The rows are grouped in 4 ways, from coarse to fine. Each group lies inside one group of the grouping before and may be the whole of it. The rows also spread widely along 16 directions, which tell nothing about the answers.
In the rows, zero is written as 128.
Some rows, each with its group in each grouping after it:
[119  90 152 103 149 113 106 116 106 123  93  80 138 138 139  92 149 178
 126 135 143 145 114 161 147] => bani lir tepok J146
[116 114 125 100 143 134  99 111 132 150  82  91 128 122 121  88 148 187
 126 119 120 141 158 156 161] => pupuf fos lalan J972
[120 154 135 105 132 129 146  76  93 132 174 189 173 136 145 108  85 122
 119 169 133 137  88  48 108] => pupuf Zag zekag J851
[156  99 178 131 118  83 130 141  69 106 118  80 116 145 186 133 120 101
 150 151 157 140 141 135 100] => bani vekoz Mil J750
[139  91 132 194 113 122 144 124  69 150  89 121 131 155 109 117  80 185
 118 119 185 177 124 140 149] => pupuf Zag mes J374
[158 160 169 139 152 136 121  92 113 118 149 122 159 161 123 131  60 105
 129 123 139  87 112 123 152] => pupuf Vaz rato J978
[240 128 208  85  93 107 133 133 146  93 135 109 124 151 147 148 119  60
 112 168 209 121 184 118  82] => pupuf fos babi J512
[114  99 178 111 139  95  88 192 118 118 161  65 116 135 163 135 106 118
  98 179 106 111 124 115 119] => bani vekoz Mil J954
[128 123  78 143 130 141 147  82 148 149 134 119 120 113  99 154 156 129
 132 111 139  92 123  90  89] => pupuf fos lalan J163
[102 146  75 148 135 164 127 126 120 110  71 131 161  99 165 132  97 138
  79 124  44 134 133 146 128] => bani nuguk petor J903
[182 108 110  61  71 179  83  60 114 181 130 148 140 176 162  66 111 104
  95 193 189 189  99  92 141] => pupuf Vaz rato J816
[148 143  97  41 118 103 120 114 150 121  91 155 133  76 123  83 175 153
 142 175 103 186 171 145  73] => pupuf Vaz rato J816
[120 114 172  81 145 101 124 128 103 137 190 120 150  67 114 132  93 134
 152 160 113  79  87 102  91] => pupuf Zag zekag J851
[108 149 108 102 120 102 145 102 124 111 163 171 121 148  85 135 144 126
 144 114 151 105  90 130 164] => pupuf Vaz rato J978
[102 102 167  94 170  77 113  99 156 178 201 135 102 151 142 100  89 144
 118 156 111 147  95 102 105] => pupuf Vaz rato J978
[148 101 181 109 147 151 100 119 153 107  99  74 191 163  94  92  75 155
  67 183 118  98 141 176 197] => pupuf fos lalan J163
[133 117 115 144 103 103 128 106 127 154 136 162 106 133  89 130 145 138
 124 166 137 190 131  92 104] => bani vekoz Mil J750
[133  95 167  81 137 140 133  89 129 127 108 108 164 107 151  89 115 136
  99 189 104 128 174 119 113] => pupuf Vaz rato J816
[122 131 176 175 121 101 139  99  54 155 149 137 109 164 127 135  47 120
 167 113 113 133 132 161 202] => bani vekoz Mil J954
[101  86 156  97 147  78 180 121  98 101 159 131 146 145 149 117  99 153
 102 172 147 116  90 130 121] => bani nuguk petor J903
[141 100 138 131 118 178 124  63 117 169 133 118 148 126 109 123 100 143
 105 122 168  97 107  93 149] => pupuf Zag mes J374
[142 146 128  84 136  93 125 138 122 110 102 124 114 148 158 106 133 165
 119 126 154 160 148 161 137] => bani vekoz Mil J954
[161 131 149 114 119 100 109 109 144 110 117 110 133 153 129 113 139  87
 141 170 117 142 155 142 111] => pupuf Zag zekag J851
[118  76 142 131 117 142 104 104 131 151 126 105 120 159  93 122 134 160
  91 121 164 130  87 149 191] => bani lir tepok J146
[141 156 134 103 142  89 149 104 149 100 179 181 152 147 107 143  99 113
 118 135 132 115  68 117 113] => pupuf fos lalan J972
[176 140 147 126 178 104 121  76 131  89  82  62 165 177 127  95 138 131
 154 164 144 117 142 157 104] => bani vekoz Mil J750
[106 124  90 147 169 153 131  58 178 100 101 120 154 186 144 129 173 142
  62  92 143 115  74 101 132] => bani lir tepok J146
[121  92 134 150 126  93 160  91 151 146 132 155  97 170 118 125 131 146
  96 125 163 173 142 117 123] => pupuf Vaz rato J978
[110 114 160 102 118 144 154 100 114  56 109 170 208 114 112 129 161 136
  73 159 138 114 113  71 142] => pupuf fos lalan J972
[ 90 118 202 106 194  69 115 122 162  80 152 113 137 173 197 124 133 122
  81 126  95 121 103 111 124] => bani vekoz Mil J750
[ 96 156  90 126 110 173 170  86  95 109 121 169 164 188 183 115  68 109
  58 155 106 114 131 112 198] => bani nuguk petor J903

New rows. What belongs after each?
[103 113 169 112 174  59 140 146 105 100 130  84 129 177 156  86 145 166
 135 179 142 146 159 105 106] => pupuf fos babi J512
[161  63 195 141 142 132  87 102 132 172 109  67 128 134 134 103 102 148
 109 152 141 157 144 123 112] => pupuf fos babi J512
[116  81 112  92 108 128 146  86 110 168 145 134 118 144 112  99 113 161
 108 168 160 138 104 138 158] => bani nuguk petor J903
[124 160 137 169 146  85 113 158 114 130 153 101  82 212 106 140 115 133
 142 117 163 126 132 130 172] => bani nuguk petor J903
[ 85 150 134 163 177  75 113 132 113 133 155 154 114 177 134 120 111 170
 134  90 120 170  73 104 139] => pupuf fos babi J512
[119 146 148 191 139 118 135 154  96  91 109 141 157 112 111 165  83 145
 113  83 117 119 111 137 143] => pupuf Zag zekag J851
[182 154 178 101 158 118 105 124 153 126 143 115 146 141 123 119  68 128
 111 141 145 118 134 140 118] => pupuf Vaz rato J816
[118 117 126  76 127 117 111  64 103 149 172 127 137 181 122  79 149 120
 158 180 155 127  79  89 148] => pupuf fos babi J512
[183 133  70  74 113 136 120 127 166 135 116 134 139 103 106 122 101 153
  90 154 143 145  86 182  92] => bani lir tepok J146
[148  85 107 170  92 181 116  60 123 181 107  68 110 162 181 127 112  58
 115 142 117 110 169 107 122] => pupuf Zag zekag J851
[ 87 130 163 162 135  91 203 182  80  40 128 157 145 155 197 179  92 132
  51 101 149 108 126 105 143] => bani nuguk petor J903
[113 162 150  68 151 105 109 118 129 138 147 162 129 140 153  87 121 163
 117 145 118 166 139  94 136] => pupuf fos babi J512
[118 107 136  95 128  96 117 101 162 119 136 141 137 163 121  97 143 126
 104 172 116 156 109 129 130] => pupuf Zag mes J374
[150 151 128  13 109 141 146 142 150  98 189 156 158 107 119 138  87 121
  76 156 162  47  87 135 150] => pupuf fos babi J512
[108 141 113 124 109  98 153 111  85 136 161 193 128 147 133 128  68 136
 136 108 131 146  66 149 166] => pupuf Zag mes J374
[ 93  56 192 156 104  56 154 171  97 106 145 111  80 138 162 170 131 112
 122  87 147 121 123 157 148] => pupuf Zag mes J374
[153 133 137  44  82 184 110 130 131 104  87 116 151  98 134 119 147 132
  75 148 143 101 174 151 184] => bani lir tepok J146
[113 164 114 134 138 135 146  75 108 132 168 174 148 182 154 120  71 101
 113 134 119 119  92  92 152] => pupuf Vaz rato J816
[127 147  91 140 144 131  96 157 130 155 148 121 125 163 153 109 101 148
  81 176 139 174 118  50  74] => pupuf Vaz rato J816
[118 192  99 134 156 127 104 109 108 155 135 133 124 183 133  93  70 146
 144 127 108 140 133 132 170] => pupuf Vaz rato J978
[126 105 144 129 131 112 127  96 148 106 123 108 125 172 120 123 173 107
 113 146 152 122 144 106 128] => pupuf Vaz rato J978
[131 140 124 132 158 105 137 123  84  75  98  98 165 181 135 103 128 157
 136 130 179 118 102 140 140] => pupuf Vaz rato J978
[168  65 166  64 132 139 152  85 122 122 125  62 163 154 175  96  64 118
  82 192 160  74 120 183 140] => bani nuguk petor J903
[143  98 113 187 102 117 133 117  91 166 107 113  90 198 117 118 107 156
 118 134 186 193 132 142 158] => bani lir tepok J146
[164 182 135 140  88 166  92  98  80 158 148 126 116 185 150 132  73  66
 154 109 155 104 136 116 201] => pupuf Zag zekag J851
[157 110 153 107  74 127  90 144 136 170 146 137  89  87 137 150 110  91
 122 129 115 150 145 125 115] => pupuf Zag mes J374
[144 128 149 134 108  85 138 161 141 119 131 153 111 156 124 132 103 137
  90 149 150 175 155 129 122] => pupuf Zag mes J374
[ 98 149 107 171 156  97 163  76 149 125 133 151 128 152  99 131 128 118
 144 140  60 131 155 115 113] => pupuf fos babi J512
[150 111 252 105 159 133  70  99 113 120 121 111 171 125 133 108  91 136
 111 135 116 132 111 133 173] => bani nuguk petor J903
[131  59 168 153 118 118 145 104 122 150 119  92 115 163 134 126 105 138
  97 130 162 129 147 142 154] => pupuf fos lalan J972
[144 176  92 109 108 157  78 119 115 141 122 181 139 164 163 103 101 129
  92 121 144 195  85  97 148] => pupuf Vaz rato J816
[103 111 105 124 160 128 130 110 131 135 131  80 121  98 120 147 124 143
 138  99  98  60  98 163 128] => bani nuguk petor J903
[132 159 128  98 189  92  74 145 161 108  92 127 147 130 151  91 142 199
 106 100 128 187  90 131  90] => pupuf Zag mes J374
[118  92 144  84 113 118 112 135 139 156 156 135 114 112 157 115 100 126
  89 159 110 149 120 124 118] => pupuf Vaz rato J816
[134  89 166 136 136 113 140  95 138 125 124 130 136 138 144 134 109 135
  96 105 150 130 105 130 123] => pupuf Zag mes J374
[141 152 164 102 120  69 135 159 119  75 148 165 141 137 121 141  92 113
 119 157 111 140 108 167 145] => bani vekoz Mil J750
[108  39 247 155 134  68 120 151 111 123 157  90  99 155 144 141 143 124
 102 146 169 149 141  79 117] => pupuf Vaz rato J978
[120 106 126 166 105 104 126 128 122 153 142 139  90 149 159 151 113  98
 116 115 110 165 128 111 114] => pupuf fos lalan J972
[ 99 137 152 112 119 105 138 104  93 114 135 145 111 139 188 127 146  85
 150 118  99 130 162 105 139] => pupuf Vaz rato J816
[ 91  86 150 175 150  66 151 166  85 126 159 108 115 162 108 134 109 171
 115 174 153 151 104  92 108] => bani nuguk petor J903
[100  87 195 135 169  87 117 113 157 143 157 125 121 154 109 114 114 164
  91 139 129 147 121 107 135] => pupuf Vaz rato J978
[101 125 121 172 172  67 120 152 153 143 144 139 124 144  83 117  92 190
 110 147 102 181  99 129  97] => pupuf Zag zekag J851
[150 127 160 119 195 102  79 130 203 105 147  96 156 142 158 135  87 123
  74 104 109 109  47 146  81] => pupuf Zag zekag J851
[191 136 137 118 109 143 105  85 175 151 146 169 131 136  51 139 113 126
 103 124 184 144  96 124 134] => pupuf Vaz rato J816
[138 102 174 127  99 131 146 118 107 138 154 146 145 165 123 117  77 129
  76 185 172 140 141  83 152] => pupuf Zag mes J374
[106 136 202 108 159  73 122 144 124  99 181 174 143 108  97 147 108 151
 127 107 118 122  71 114 140] => pupuf fos babi J512
[142 134 149 104 114 100  79 162 145 142 138 133 101  90  72 145 106 146
 135 117  96 139 115 196 167] => bani vekoz Mil J954
[143 119 146 116 128 113 111 157 150 105 148  93 136 163  72 129 129 132
 101 175 157  99 123 128 146] => pupuf fos babi J512
[118 120 181 107 166  94 156  82 150 118 154 159 149 134 136 121  98 143
  96 148 103 136 118 122 118] => bani lir tepok J146
[163 154 133 120 125 114 108 139 103  91 112 128 165 139 125 122 121 120
 135 154 137 146 109 119 108] => pupuf fos lalan J972
[125 121 138 120 156 110 174 101 191  96 126 137 149 123 110 138 124 132
  75 152  96 103 165 125  96] => pupuf fos babi J512
[148  97 225 155 125 135 167 112  90 124 127 104 125 160 161 153  63 125
  83 109 184  92 178 125 181] => bani nuguk petor J903
[122 101 105 123 100 160 120  78 117 172 118 167 126 114 128 121 118 161
  83 125 141 175 102 100 143] => bani vekoz Mil J954
[102  91 136  98 157  71 152 115 158  88  99 121 139 152 131  95 153 169
 102 144 112 150 129 181 133] => pupuf fos babi J512
[ 80  94  86 108 116 136 182  90 119 121 127 142 137 168 154 105 147 151
  71 159 153 123 131  89 145] => pupuf fos babi J512
[124 116 165 168  85 113 149 123  69 153 163 168  89 186 165 149  54  98
 112  98 168 151 127 122 193] => pupuf Vaz rato J978
[ 87 135 136 144 146 100 114  99 105 170 182 177  91 126 157 148  92 127
 150  50 104 142  56 115 143] => pupuf Vaz rato J816
[128 129 121 124 162 109 142 128 149 151 140  99  88 120 142 150 111 161
 115  85 146  98 133 140 106] => bani nuguk petor J903
[ 84  81 165  90 149 148 159  40 161 151 164 150 166 130  93  99 127 166
  68 167 138  92 124  69 157] => pupuf Zag zekag J851
[133 134 121 105 157 135 136  86 122 141 117  96 145 140 150  95 103 142
 120 174 112 117 157 119 111] => bani nuguk petor J903
[107 124 146 106 124  90 149 102 109  85  90 188 144 143 188 101 169 139
 105 131 120 211 142  98 111] => pupuf fos babi J512
[164 160 174 151 148 116  79 157 105 106 104 134 155 157 136 124  70 158
 101 110 139 182  89 151 153] => bani lir tepok J146
[124  89 129  84 147 116 176 100 156 125  93 117 159 113 141  87 100 184
  72 175 109 136 176 162 111] => pupuf fos lalan J972
[ 85 116 134  58 167 127 107 122 106 138 131 106 159  79 172  84 126 187
 119 143 105 115 106 101 105] => pupuf Zag zekag J851
[103 113 122 137 105 131 148 179 115 107 100 134 136 105  92 143 107 178
  75 127 121 123 154 160 177] => pupuf fos babi J512
[ 89 122 142 120 138  81 165 128  90  74 105 120 145 144 149 111 167 141
 141 152 124 126 160 113 125] => pupuf Zag mes J374
[105 118 163 127 138 133  91 103 134 134 115 143 130 127 100 127 147 170
 100  95 128 147 110 120 186] => bani vekoz Mil J954
[161 119 179 101 120 139 105  71 119 137 127 100 137 135 147 118 118  87
 149 124 139  96 140 136 149] => pupuf Zag zekag J851
[ 72 117 182 126 141 113 151  97 142  77  88 156 160 149 146 112 132 136
  80 116  67 129 173 155 206] => pupuf Zag mes J374
[151 115 140 106 139  95 112 109 192 165 154 117  95 111 144 136  96  95
 124 135  64 132 145 159  82] => pupuf fos lalan J972
[136 112 159 120 149  86 167  75 121  84 134 126 166 169 131 113 126 113
 135 160 147 109 107 124 110] => pupuf Zag mes J374
[182 143 170  78 137 108 111 120 135 126 152  95 127 132 113 129 126 119
 153 136 176  90 135 126 114] => pupuf fos lalan J972
[127  80  97 130 138 137 158 103 134 110 103  91 159 119 112 130 133 157
  88 156 138 102  98 145 101] => bani lir tepok J146
[117 125 146 150 175  73 145 150 117 109 133 101 139 155 114 121  81 178
 127 127 138 117 106 159 125] => pupuf Zag mes J374
[106 130 144 133 171  91 111 146 182 135 160 133 127 141 130 129  73 151
  76 125  85 134  97 142 120] => pupuf Zag zekag J851
[137 131 160 138 161  96 167  90 122 103 171 163 163 169 126 132  74 128
 104 141 162 119  75  99 110] => pupuf Vaz rato J816
